There are 9 hidden switches. A switch that is on adds its own fixed numbers to the row, and there is some noise. The rows also spread widely along 10 directions, which tell nothing about the answers.
Known rows, each followed by its switches (1 for on, 0 for off):
[  6  14  15  21  18  -5  -5  -3  -1 -10   9   5   1   3  10  -6  -8  19
  20  21   2  -6  -7  -7   9  -8  -2   5  10   3  -1 -11 -33   8 -12 -13
  -4  -3] => 1 0 0 1 1 0 1 0 0
[-17  -2  10  -6  -2  17   4   2   4  -5   2  -1  -8  -5   9  -5 -14  12
  -3   1   5   4 -13   9   1   1 -11   8  -2  16 -10   5 -15   2  13  12
  -8  -6] => 1 0 0 1 1 1 1 0 0
[  8   5 -10 -34 -40   6  16 -16 -28  22  -9   5  11 -20   5 -16  -4  -8
   5 -25 -11  10  27  -2  38   7 -41 -15   7 -28 -13  28 -11   1  36  -9
 -23  -6] => 1 1 0 1 1 1 0 0 1
[-33  -1  32   7  18 -22   8 -16   3 -12  -2 -30 -20  14  -3   9 -30  13
  -8  17 -12 -12 -23  -2  -4 -18  -8  29   5 -14   9 -10  -3  11  -7 -11
  -8 -26] => 1 1 1 1 1 1 0 1 0
[  6   8  14  -2  -4   2  -5 -11 -13   6  -3  -3 -17  -7   9   0 -11   9
   3   4 -13  -3   0 -21   7  -2 -19  17  16  10  -9   3 -21   1  -7   1
  -8   1] => 1 0 0 1 0 1 1 0 1
[  5 -10  15  -3  10 -11  -9   0   3   8   8 -11 -11  -5  -5   6  -3  -9
  -1  -6   3  -4  -2  -9   7  -7  -6  18  11   8  -2  -9   1  16 -17  -1
  -7  -9] => 0 1 0 0 1 0 0 1 0
[-28  -2   6  16  -2 -14   2 -10  -6   5   0 -17   3   1  -6  -1   3  34
   3  20 -16 -12  -5  15   2  -8  16   6   3 -21   5  -9   2  -2 -15  -2
 -13  -6] => 0 0 1 1 0 1 1 0 0
[  1 -17  12   5  13  -5   2  17   9  -4  -8 -12  -8  18   9  -5 -21 -13
 -14 -11   1  -3 -18  -3  15 -20   1   3   2   3  -5  14   4  37  32 -16
  16 -26] => 0 1 1 1 0 0 0 0 0
[ 16  11  11   2 -11   7   1 -15 -13  -1  -2  13  -8 -24   3 -15   0   0
  17   2   2   2  -5 -11  13  14 -21   1  11  10   3  -9 -16   2 -26   0
 -15  -5] => 1 1 0 0 1 0 0 0 0
[ 24   3  13   5  -1  13 -10   6 -12  10   1   6 -21 -12  12  -7  -7  -3
   5   1  -5  -2  -1 -22  17   0 -12  15  16  31  -7   4 -37  15  -7   1
   2  -1] => 1 1 1 1 1 0 1 1 1
[ -3   9  23  12  10  -5  -9 -17  -8  -2   0  -4 -20   1   3   3 -13  12
   5  13 -10 -10 -16 -20  -5  -1 -14  25  18  13   3 -12 -13   3 -29   2
 -11  -4] => 1 0 0 1 0 0 1 0 1
[  8  10  -6 -10  -8  -1   9 -16 -11 -15 -12  13  -1 -14  10  -4  -5  -2
  -1  11 -10  -2   3  -9   6   8 -10 -21   4 -12   7  10 -22  -2  11  -9
  -3  -5] => 1 0 0 1 0 1 1 0 0
[  9 -12  -2  -2  15 -22  -9   1   7  -6  -9   1  -8   2  -2   8  -2 -19
  -9   6  -3  -9  -1 -11  -3  -2  13 -12   9  -5  11   1  10  18   4 -11
  10 -20] => 1 0 0 0 0 0 0 0 0
[-20   3   2 -17  -8   1   7 -16   0  -5 -10  -5  -7  -3   8   7 -13   4
  -8   3 -14   1  -6   1 -12   8  -9  11   5   1   1   4 -17 -10  12   9
  -2  -5] => 1 0 1 1 0 0 0 0 1
[ 27  -8  -2  -1   0 -10 -17   3 -14  26   8   1   3 -16  -9  -3  15   0
  14  -6  -5  -4  26 -15  20  -4  -3   1  19   4 -15  -4  -4  14  -6  -2
  -7   2] => 1 0 0 0 0 1 1 0 0
[  0 -14   5 -27   5  -1   2   1   6   0   4   6   7  -6  -2  -2 -13 -33
  -2 -31  21   4  -5 -13   7   7 -28   1   0   9  -9   6   8  27  27   8
 -10 -30] => 1 1 0 1 0 0 0 1 1
[ 18   2  -9  12 -19  -5  -7 -13 -29  19 -16  18  -9 -18  -8 -24  14  -2
  13   6 -11  -9  10  -8  27  18 -11 -20  18  -1   5   1  -4  17 -18 -10
 -11 -15] => 1 0 1 1 1 1 1 1 0
[ -3  -8  20   0  -1  -9   5  -7  -6  -5  -2  -5   1  -3   6 -11 -11  -2
   2  -4   6  -4 -11  -6  17  -7  -8  -5   1 -14   8   3   6  21   2 -13
 -12 -26] => 0 0 1 1 0 0 0 0 1
[ 11   4 -14  14 -16   5  -1   6 -17  12 -15  10  -2   6   5 -20   0   6
   4  -9 -18  -6  -2  -3  24   1  -7  -9  14   2 -13  21  -3  16  13  -9
   0  -3] => 0 1 0 1 0 0 1 0 0
[ 24  10 -29   0 -29   3  -3   1 -22  15 -26  18  -9 -13  10 -15  11   4
   0   7 -26  -4  16  -7  12  15   6 -24  16   4  -1  18 -14  -4   1  -6
   8   6] => 1 0 0 1 0 0 0 0 0
[ -4   8  -4  31 -12   0 -11   2 -20  18 -14   5  -7   1   7 -22   5  36
  13  15 -19 -16  -4  -2  16  -1  17  -4  14  -2  -1  12   0   6 -15  -8
  -7  -9] => 1 0 0 1 0 1 1 0 1
[  9  -5  14  -3   3  14  -6  10   1  -4   2   8 -10  -8  15  -9 -12  -8
  -2  -8   9   1 -15 -15   7   1 -10   4   5  24  -7  10 -13  20   9   6
   1 -14] => 1 1 0 1 0 0 1 0 1
[-15  11  27  10  -4  13   7 -10 -13  -4   7  -4  -9  -4  12 -13 -17  28
  10   7   1  -5 -21   1  10  -7 -18  17   5   9  -7   2 -21   0 -14   4
 -23  -7] => 1 0 0 1 1 0 1 1 1
[-27  -5   6   1 -10  -3  11 -17 -10  -2 -11  -6  -8  -4  -6  -9  -7  11
  -2   6 -12 -11 -16   9   1   6 -10   2   0  -9   4   3   6   6  -4   6
 -16 -19] => 1 0 1 1 0 1 1 1 0
[  0  12  -1 -17  -6   9   7 -15   3 -12  -1  16   0 -17   6  -4  -6  -7
   9  -1   7  10  -5   0  -5  21 -25   3   5  17  -3  -8 -28 -10   2  11
  -7   0] => 1 0 0 0 1 0 0 0 0
[-10  -1  -8   4 -11  -2  -8   1  -9  23 -12   3 -12   4  -3 -10   1   3
   3  -8 -12  -9  -4   1   7  12  -3  13  15  10  -5   7   8  12  -7   6
  -8 -16] => 1 1 0 1 1 0 0 1 1

New rows. What belongs after each?
[-46  -1  21   6  -4  -1   3 -14   2  -4   4 -16  -1 -11   1  -1  -8  30
   2  15   3  -4 -25  17  -5   3   8  15  -8 -15  17 -11  10  -8 -29   7
 -30 -20] => 0 1 0 1 1 1 0 0 1
[ 23  -3   7 -10 -10  -2   1  -8  -9   3 -13  -8 -20 -10   6   1  -5 -10
 -11   0 -18   1   6 -16  10  -6  -8   4  13   5   0   5 -15   6  -2  -8
   8   4] => 0 0 1 0 0 0 0 0 0
[-14  -1 -15 -33 -20  -2  14 -21  -2  -2 -11   6  12  -4  -5  -3  -6 -18
  -4 -20  -3   5   6  13  11  19 -34 -16   2 -18  -3  11   2   1  32   0
 -14 -10] => 0 0 0 1 1 0 0 0 0
[ 13  -1  -9 -18  -9 -19   4 -16 -12  11 -10   2   2 -13  -5   5   4 -15
  -1  -2 -17   1  22  -6  16   5 -10 -11  12 -24   5   5 -12   6  18 -17
   0  -8] => 1 1 1 0 1 1 0 0 0
[-10  10  12  14  16  -4  -1   7   7 -13   3 -11 -10  11  15   6 -18  28
   1  23 -11  -4 -16  -4 -11 -18  19  20   3   7   0  -3 -28  -4  -6  -5
   9   1] => 1 1 0 1 0 0 0 0 0
[ -4   2 -15  -2 -13   4   2   8  -2  -1 -12   4   4 -12  12  -6   3  11
  -7  13 -10  -2   0   7   4   1  24 -19  -6  -9   8  10  -8  -5   5  -5
   3  -4] => 0 1 0 1 0 1 0 0 0
[-22  -7   3  -1   4  -8  -5   5  10   6   6 -17   0   8  -1   9  -2  19
  -6   4  -6  -4  -3  10  -9  -8  13  17   2   2  -7  -7   3  -2  -5   9
  -4   1] => 0 0 0 1 0 0 0 0 0
[ 12   1   3  -4   3  -9   0  -5  -6   6  -5  -7  -9  -6   5   4  -5   1
   2   4 -17   1   7 -13   5  -7  -2  12  13   2  -4  -3 -21   4   4  -7
   5   0] => 1 1 1 0 0 1 0 0 0
[-12   0   6   6 -10   6  10   4  -5  -5   2  -3   9 -10  13 -16  -3  31
   6  12   5   0  -9  13  12  -9  14 -12 -12 -11   1   5  -5  -1  -2  -5
 -14  -9] => 0 0 0 1 0 1 0 0 0
[-10  -5   1 -28  -8   3   9  -1   1  -5  -1  -4   5 -13  10   2 -11  -7
  -9  -8   3   5   3  -1   6  -4  -2 -10  -9 -18   2  17  -4   3  30   0
  -8 -17] => 1 1 0 1 0 1 0 0 1
[ 17   6  17  -3 -13  13   3   2 -12   9  13  -4  -1 -18  10 -13  -3  19
  15  -1   7   9   8  -3  26 -10 -15   7   4   8 -12  -2 -27   0 -11  -2
 -15  10] => 0 0 0 1 1 0 0 0 0
[ -2  14  -6  -7  16 -16  -3 -17   2   8  15  12  21   8 -13   6   0  -2
  29  -7   1   1  14   1   5  11 -35  14  19  -1 -20 -18 -25   6  14   1
 -13   4] => 1 0 0 1 1 0 1 0 0
[-21  12  -3  -6  -7  -8   1 -23   0   0  -5  -4  -7  -3  -5   8  -3  14
   1  11 -17  -2  -4   7 -11  14 -10  17   9  -1   6 -15 -11 -18 -21   8
 -12   7] => 0 0 0 1 1 0 0 0 0
[ -2   6  -3   1 -12   8  -1  -9 -10   4  -9   9  -4  -7   5  -8   0   8
   7   3 -11  -2  -5  -2   3  15  -9   4  11  11  -4   4 -18   0   1   8
  -4  -4] => 1 0 1 1 0 0 1 0 1
[-21   6  -5 -11  -6  -5  15 -21   2 -20  -9  11   8 -10   1  -4  -5  -3
   2   7   1  -5 -13   6 -10  16  -8 -14  -6 -13  16  -3  -3  -6  -6   3
 -15 -16] => 0 0 0 1 0 0 0 1 0
[-10   3  19  -1  -2   4  11  -5  -6   6   5 -11   4   7   7 -11 -18  18
  13 -13  -1   3  -8   2  10 -10 -19  22   8   5 -20   4 -15   7  17   3
 -11  -7] => 1 0 1 0 0 0 0 0 1
[  3  -8  15 -10  23  -9 -11   8   9   8  14 -14  -4  11   4  18 -13  -6
  -4 -12  -3  -3   1 -12   0 -18  -6  28  14   9 -16   2 -12  16  21   4
   5  -2] => 1 1 0 0 0 0 1 0 1
[-21  17 -10 -24   7  -9  13 -24  13 -21 -11   6  -1  10   4  17 -24 -13
  -4   1 -16   5  -9  -1 -27  16 -29  16   8   2  -2  -1 -29 -13  25   7
   5  -1] => 1 1 0 1 0 0 0 0 0
[ 20  -2  19  -7   7 -19  -7 -12 -15   8  11  -5   3 -11  -3   4  -1  -4
  10  -3  -3  -6  19 -24  24 -17 -15  -1  14 -22  -3  -1  -6  17  -1 -18
 -16  -9] => 1 0 0 0 0 1 1 0 1
[ 25  12   6   4 -11  -5  -8 -16 -23  20   2   2 -13 -27  -5  -5  12  14
  22  15 -12   0  20 -17  14   7  -9  14  20  14  -3 -21 -32  -6 -41   2
 -10  11] => 1 0 1 0 1 1 0 1 0
[-10   4   0   4   4   1  -9   4   4   8  -1   2  -5   5   5  -1  -6   9
   5   0  -3  -2  -8   2  -2   5   0  19  11  15  -5  -1 -12   3   3   5
  -2  -8] => 1 1 0 1 1 0 0 0 1
[-16  -5   2  -5   3 -15   6  -2   3   7   4 -10  12  11  -2   2  -3   9
   5  -3  -2  -4   5  16   8 -10   1   1   7 -19  -7   3   4   7  22  -6
  -7 -11] => 1 0 0 0 1 0 0 0 0
[-11  -4  26   6  -4   6  -6  -2  -8  19  16 -13  -5 -16  -1 -10   0  27
  17  -3  10   2  -8   3  13  -4  -4  27   6   8  -9 -11   3   5 -25  12
 -28 -11] => 1 1 0 0 1 1 0 0 1
[-11   8 -24  26  -3  -4  -9   3  -1   9 -14  18   7   0   0 -10  21  23
  14  23 -16  -9  -2  24  -4  21  30 -12  13   3   7  -3 -14  -6  -4   3
   7  -2] => 1 0 1 0 1 0 1 0 0
[ -3   1  -7  -8 -12  -7   2  -4 -10  11  -5   4  11 -11   2  -8   4   5
   8  -4  -7  -1   7   2  11   6   3 -10   5 -17  -1   9   4   2   9  -3
 -13 -14] => 1 1 0 0 0 1 0 0 1
[-15   4  -3  -9  14 -23   2 -18   8  -1   0   4  14  14 -14   3  -9  -8
  14 -11   0  -2  -4   2  -9   8 -26  13  15  -5  -9 -12   6  12  12   2
  -8 -16] => 1 0 0 0 0 0 0 0 0
[  8 -11  25  -1 -18  36   2  14  -5  12  13 -12 -10 -23  13 -21  -2  25
   7 -14  16  14 -10   7  15  -8  -6  24  -3  42 -24  -2 -15   3 -13  25
 -10   8] => 0 0 1 0 0 0 0 0 0
[ -7   6 -13 -23  -7  -2   3 -12  -3  11   3   7  11  -3  -2   9   1  -3
   8 -12  -9  -1  12   1  -6  12 -22   7  11   1 -17   5 -17  -7  21  15
 -11   5] => 1 0 0 0 0 0 1 1 1
[ 10   5  -8 -10   3 -15  -2 -16   0   2  -6  11  11  -2  -1   4   1 -18
  12  -5  -5   3   8 -11   3  15 -16   1  15   0   0  -5 -17   7   9  -6
   2  -5] => 0 0 1 0 0 0 0 0 1
[ -5   6  23  -2   3 -12   7 -13  -9   8   8 -14  -1  12  -2  -5 -23   1
  12 -18  -5  -5  -8 -16  13 -15 -34  30  16  -2 -18  -1  -1  16   0  -7
 -20 -12] => 0 1 0 0 0 0 0 1 1
[-11   0   6  -7 -11   3   5 -14  -8  -2  -6  -8 -13 -16   5   3  -2  14
  -7  16 -14  -1   2   7   5   0  -2  -1   0 -12   7   1 -20  -9   1   1
  -6  -1] => 1 0 1 1 1 1 1 0 0
[-31   8  11 -10   9 -10  17 -27   6 -18   1  -7   1   7  -1  13 -17   3
  -1   6 -16   0 -14  14 -12   3 -23  19   6 -16   3  -4 -23  -7  17   1
  -8  -6] => 1 1 1 0 1 0 1 0 0
[ -2   4 -10  -7   4  -6   6  -5   4  -8  -1   7  15   1   5   6   0   4
   4   9  -8   0   8   6   1   2   0 -11   2 -11  -1   3 -28  -2  25  -4
   3  -1] => 1 0 1 1 0 0 1 0 0
[-11  18 -18  -2 -25  -1  11 -17 -15   5 -19   7   5  -2   8  -8  -1  14
   6   4 -27  -3  -1   7   2  13  -2  -7  11 -17   3  15 -10 -18   4  -3
  -9   2] => 0 1 0 0 0 0 0 0 1
[ -9  -1  -2 -11   5 -16  -1 -11   2   9  -1  -9  -2   7  -9   7  -4   2
   3  -4 -11   0   5   0  -7   4 -14  24  15   4 -10 -11 -10   4   6   9
   0  -1] => 1 0 1 1 0 0 0 0 0
[-17  -2   4  -2  -2   2  -5   8   3  10  -5 -14 -18   4   8   6  -7  11
 -12   4 -15  -7 -10   6  -7  -3  14  22  10  13  -3   8  -4  -3   1   9
   3  -6] => 1 1 0 0 1 0 0 1 1
[  5  13  20  -2  -5  -4  11 -13 -21  11   8 -12   2  -7   8  -8 -10  23
  21   5  -8   1  13  -7  23 -16 -18  14  11 -11 -11   0 -35  -2   1 -13
 -17  -1] => 1 0 1 0 1 1 0 1 1
[  4   6  -2 -17 -11  -2   7 -10  -9  12  -2  -9  -5 -11   3   4  -4   6
   3   0 -18   9  15   1  10  -1 -12  13  11  -5  -9   2 -30  -8  17   0
  -1   7] => 1 1 1 0 1 1 0 0 0
[  9  12   4   0  -1   4   5  -9  -6  -9  -9   9  -8   1  11 -10 -16  -2
   4   2  -9  -1  -5  -8  13   0 -23  -4  13   6  -9  11 -27   8  20 -12
   1  -4] => 1 0 0 0 1 1 1 0 0
[ -5   5 -14  -8   2  -9  -4  -5   2  15 -10 -11 -13  29  -1  13 -15  -3
 -14  -9 -33  -4   8   1   2  -6 -21  24  25   8 -23  14 -21   5  35  -3
  14  14] => 0 0 0 1 1 0 1 0 0
[  1   5  17   8  -7  -1  -8  -4 -12  20   5 -23 -17  -9   7   3  -3  32
   6  11 -18   0   5  -9   3 -12   8  38  15  15 -10 -12 -23  -9 -28   8
  -4  16] => 0 0 1 0 0 1 0 0 1
[-33   0   1  -6  23 -34  -2 -14  10   7  11 -16  18  11 -10  23  -1  10
  12   7  -9  -5   9   6 -12  -5   8  22   8 -28   3 -18  -8   0  10  -2
  -9 -14] => 1 1 1 1 0 1 0 0 1
[ -4  -2  -9 -12  -3  -4  -5 -16   5 -10 -15  20  -6 -15   0  -1   1 -30
  -5   0   4  -4 -13  -6  -7  31 -10 -11   6   9  19  -2   4   6 -10   4
  -4 -23] => 0 0 0 0 1 0 0 1 1
[-20   6  -7  -9  19 -26  -2 -22  13 -10  -6   6   9   7  -3  20  -5  -7
   4  16 -10  -5  -1  -2 -23  15   1   6   9 -13  15 -16 -16  -4   5  -2
   4 -15] => 1 0 1 1 0 0 0 0 1
[  1  -5  19  -5   4   6  -6   0   4  -3   7  -9 -16 -18   6   2  -6   4
  -1  10   8   8  -5  -6   3  -1  -2  16   0  20   2 -15 -25   3 -15   6
  -1  -1] => 0 0 1 1 1 1 0 0 0
[ -1  -1   0  -3   2  -7  -7  -3  -4   4 -10   0 -12  -2   5   7  -6  -5
  -8   3 -17  -8  -3 -12   1   1   2   5  13  -1   1   9  -4   6   8  -2
   2 -11] => 1 1 0 0 0 1 1 0 1
[-11  -4 -11 -11  -5  10   0   7   7   2  -2   0  -1  -5   7   3   1   3
  -8   0  -4  -1  -1  14  -1   4   5  -2  -3   9  -9   9 -15  -3  20   9
   2   1] => 0 0 0 0 1 1 1 1 0
[  5   1  13 -12   3 -19  -9 -26  -6  12  11  -1   5 -23 -13   9   8 -12
  16  -1   1   2  13 -16  12  11 -22  17  14  -9  11 -27 -12   5 -28  -1
 -20  -5] => 0 1 1 1 1 0 0 0 1
[  3  -1  -1   0  12  -7   0  -1   7  -8  12  11  20 -11   1   2   7  -3
  12   5   7  -1   0   1   5   1   4 -10   1 -10   2  -6 -12   6   0  -4
  -9  -5] => 0 1 0 0 0 0 1 0 0
[ 25 -12  13  -9 -16  -3   1  10 -24  23   5 -13   3 -18   9 -12   0   7
   2 -13  -4  -2  22 -13  42 -28   5 -15   4 -27  -7  24   7  19  16 -20
 -15 -13] => 1 1 0 0 0 1 0 0 1
[-13   9   5   0  12 -28  -2 -20  -4   9   3  -6   6   1  -9  11  -2   7
  18   7 -15  -3   5  -7  -5   2  -7  25  17 -12   2 -18 -14   0  -8  -3
 -11  -8] => 1 1 1 0 0 1 0 0 1
[  2  14  -4  -6   6  -7  -1 -17  -3  -4   5  19  12  -6   1   0  -3 -13
  18  -2   3  -3   0  -9   8  16 -28   2  10   0   1  -6 -24   6   0  -4
 -14  -7] => 0 1 0 1 1 0 1 1 1
[-10   7  13  13  -7 -13   8 -14 -20   5 -10 -19 -19  15   3  -3 -16  22
  -5  11 -30 -19  -3   0  17 -19 -10   7  17 -24  -1  14  -7   5  -2 -18
 -12  -5] => 1 0 0 1 1 0 1 1 0
[  4 -12   8  -2  -3   6 -16  11  -5  28  13  -9  -5  -4  -1  -1   7   8
   3 -12   2  -4   8  -2  18  -5  -4  17  10  17 -17   1  -3  13  -5  10
 -12   1] => 0 0 0 1 1 0 1 1 1
[-10   2 -18  -7   9 -11  -1  10   9   7  -5   0   7  14   2   8  -7   0
  -1   2 -13   4   8   9  -1  -1   5   8   8   2 -10   4 -28   5  41  -6
  18  -4] => 1 1 1 1 1 1 0 0 0
[-24   8   0  -6 -13   8  13 -13  -2  -3  -2  -8   3  -3  13   6  -6  23
  -1   7 -21   2  -9  14  -6   1   2  12   1  -7  -2   8 -24 -20  12  10
  -8   9] => 0 1 1 0 0 0 1 0 1
[  1   9  11   4  17 -13  -4  -8   1  -9   5   7   7  -4   7   1  -7   6
  17  12   5  -2  -5 -14  -3   0  -1   6   7   1   3 -13 -19   3  -8  -7
  -8 -12] => 1 0 0 0 0 1 0 0 1
[  7  -3  -6  16   6  -7 -11   8  -2  16   6   3  10 -13  -5  -3  17  15
  16   9  -4  -2   8   1   7   2  20   4   9   6  -4 -13 -12   7 -13   2
   0   2] => 0 1 1 0 0 1 1 0 0
[  2 -15   0  -9   5 -14  -5   4   4  -1 -11  -1  -1  -1   5   4  -2 -14
  -9   0  -3  -5   0  -4   4  -4  13 -12   5 -12  10  11   3  16  20 -11
  10 -23] => 1 0 1 0 0 0 0 0 1
[  2   3   7  11   2  -8  -8  -3  -7  15  -1   3   2   2  -2 -13  -6   3
  17 -11  -1  -2  -7 -10  13   3 -12  17  16   9 -10  -4   6  19  -9  -1
 -13 -14] => 0 1 0 0 0 1 0 0 1
[ -7   1 -21  -3 -11 -12  -5 -14  -8  14  -6  14  11 -10 -15  -2  17  -1
  10  -3 -12  -7   8   5   1  22  -7  -7  12 -10   1  -4   8   2  -6   9
 -14  -6] => 1 1 0 1 0 0 1 0 0
[-20  18 -17   8   8  -5   2  -7   5   0  -2  10   8  11  -2   2  -3  10
  16   8 -14  -4  -8  12 -10  13  -8  17  12  11  -9  -7 -28  -8   6   4
  -3   5] => 0 1 0 0 1 1 1 1 0
[ -9 -17  28   9 -13  14   9  16  -7   8   3 -28 -12  -4  15 -17  -9  34
  -9   3   2  -1 -12  22  23 -29  19   2  -7  -4  -6  18   2  11   9  -3
  -6 -13] => 1 0 1 0 1 0 0 0 0
[ -5   4  14  10 -13   6   9  -3 -14   7  -5  -7  -3  -4  12 -17  -9  25
  11   1 -10  -2 -11   4  14  -8   1  11   7  -2  -5   9  -9   2   0  -3
 -11 -10] => 1 1 1 0 0 0 0 0 1
[  0  -2   7   6   5   0 -11 -12   7   0  -7   7 -20  -2  -7  -4  -5 -13
   3  -4   2   3 -20  -7  -7  23 -23  29  19  42  -4 -21  -9  12 -21  15
   5  -7] => 0 0 1 0 1 0 0 0 0
[  6   1   7   0  15 -14 -15 -13   3   1  -4  12  -9  -3  -5   3  -5 -21
   8   0   4  -2  -6 -17  -1  17 -18  13  19  18   5 -17 -14  19  -9   0
   2 -19] => 1 0 1 1 1 0 0 0 1
[ -1   2   3  12  12 -11 -12   1   8  -1  -7  -7 -21   8   3   9  -5   7
  -6  14 -15  -9 -10  -8 -13  -4  14  21  17  20   1 -10  -7   1 -22   1
  12   4] => 0 0 0 0 0 0 0 0 0
[-13  13  -7   5  -8 -10   0 -23  -7   7  -8  18  12  -6  -7 -10   7   5
  25   2  -5   0  -6   8   1  26 -14   5  16  -5   5 -12  -8  -1  -9   3
 -15 -15] => 1 1 1 0 1 0 0 0 1
[  7   2  -7  -5  -7  -5   8  -9  -4 -11 -23   6 -16   1   7  -5 -15 -22
 -14  -4 -17  -9 -12 -14   3   7 -12 -10   8   3   7  16   0  11   6  -9
   7 -16] => 0 1 0 0 0 0 0 1 0
[-18   8 -11   2 -25  10   2  -7  -8   9 -17   6  -8  -2   7 -11  -2  11
  -2  -2 -15  -1 -11  10   5  18  -3   3   8   6   1  12  -2  -7  -1   5
  -8  -6] => 0 1 0 1 1 0 0 0 1
[  3   9  12   3  -5   6   0  -7 -10  -1  -8  -2 -23  -5   8 -11 -15  12
   3   7  -9   0 -10 -17   2  -1 -15  17  11  21 -10  -2 -19   3 -14   2
  -1  -2] => 1 0 0 1 0 1 0 0 0
[ 11   4  15  -6  29 -22  -6 -15  12  -7  13   3   3   5  -7  11 -11 -22
  15  -4  11   0   0 -17   4   0 -30  18  16   8  -6 -24 -16  20  -3 -11
  -3  -7] => 0 0 0 0 1 0 0 0 0
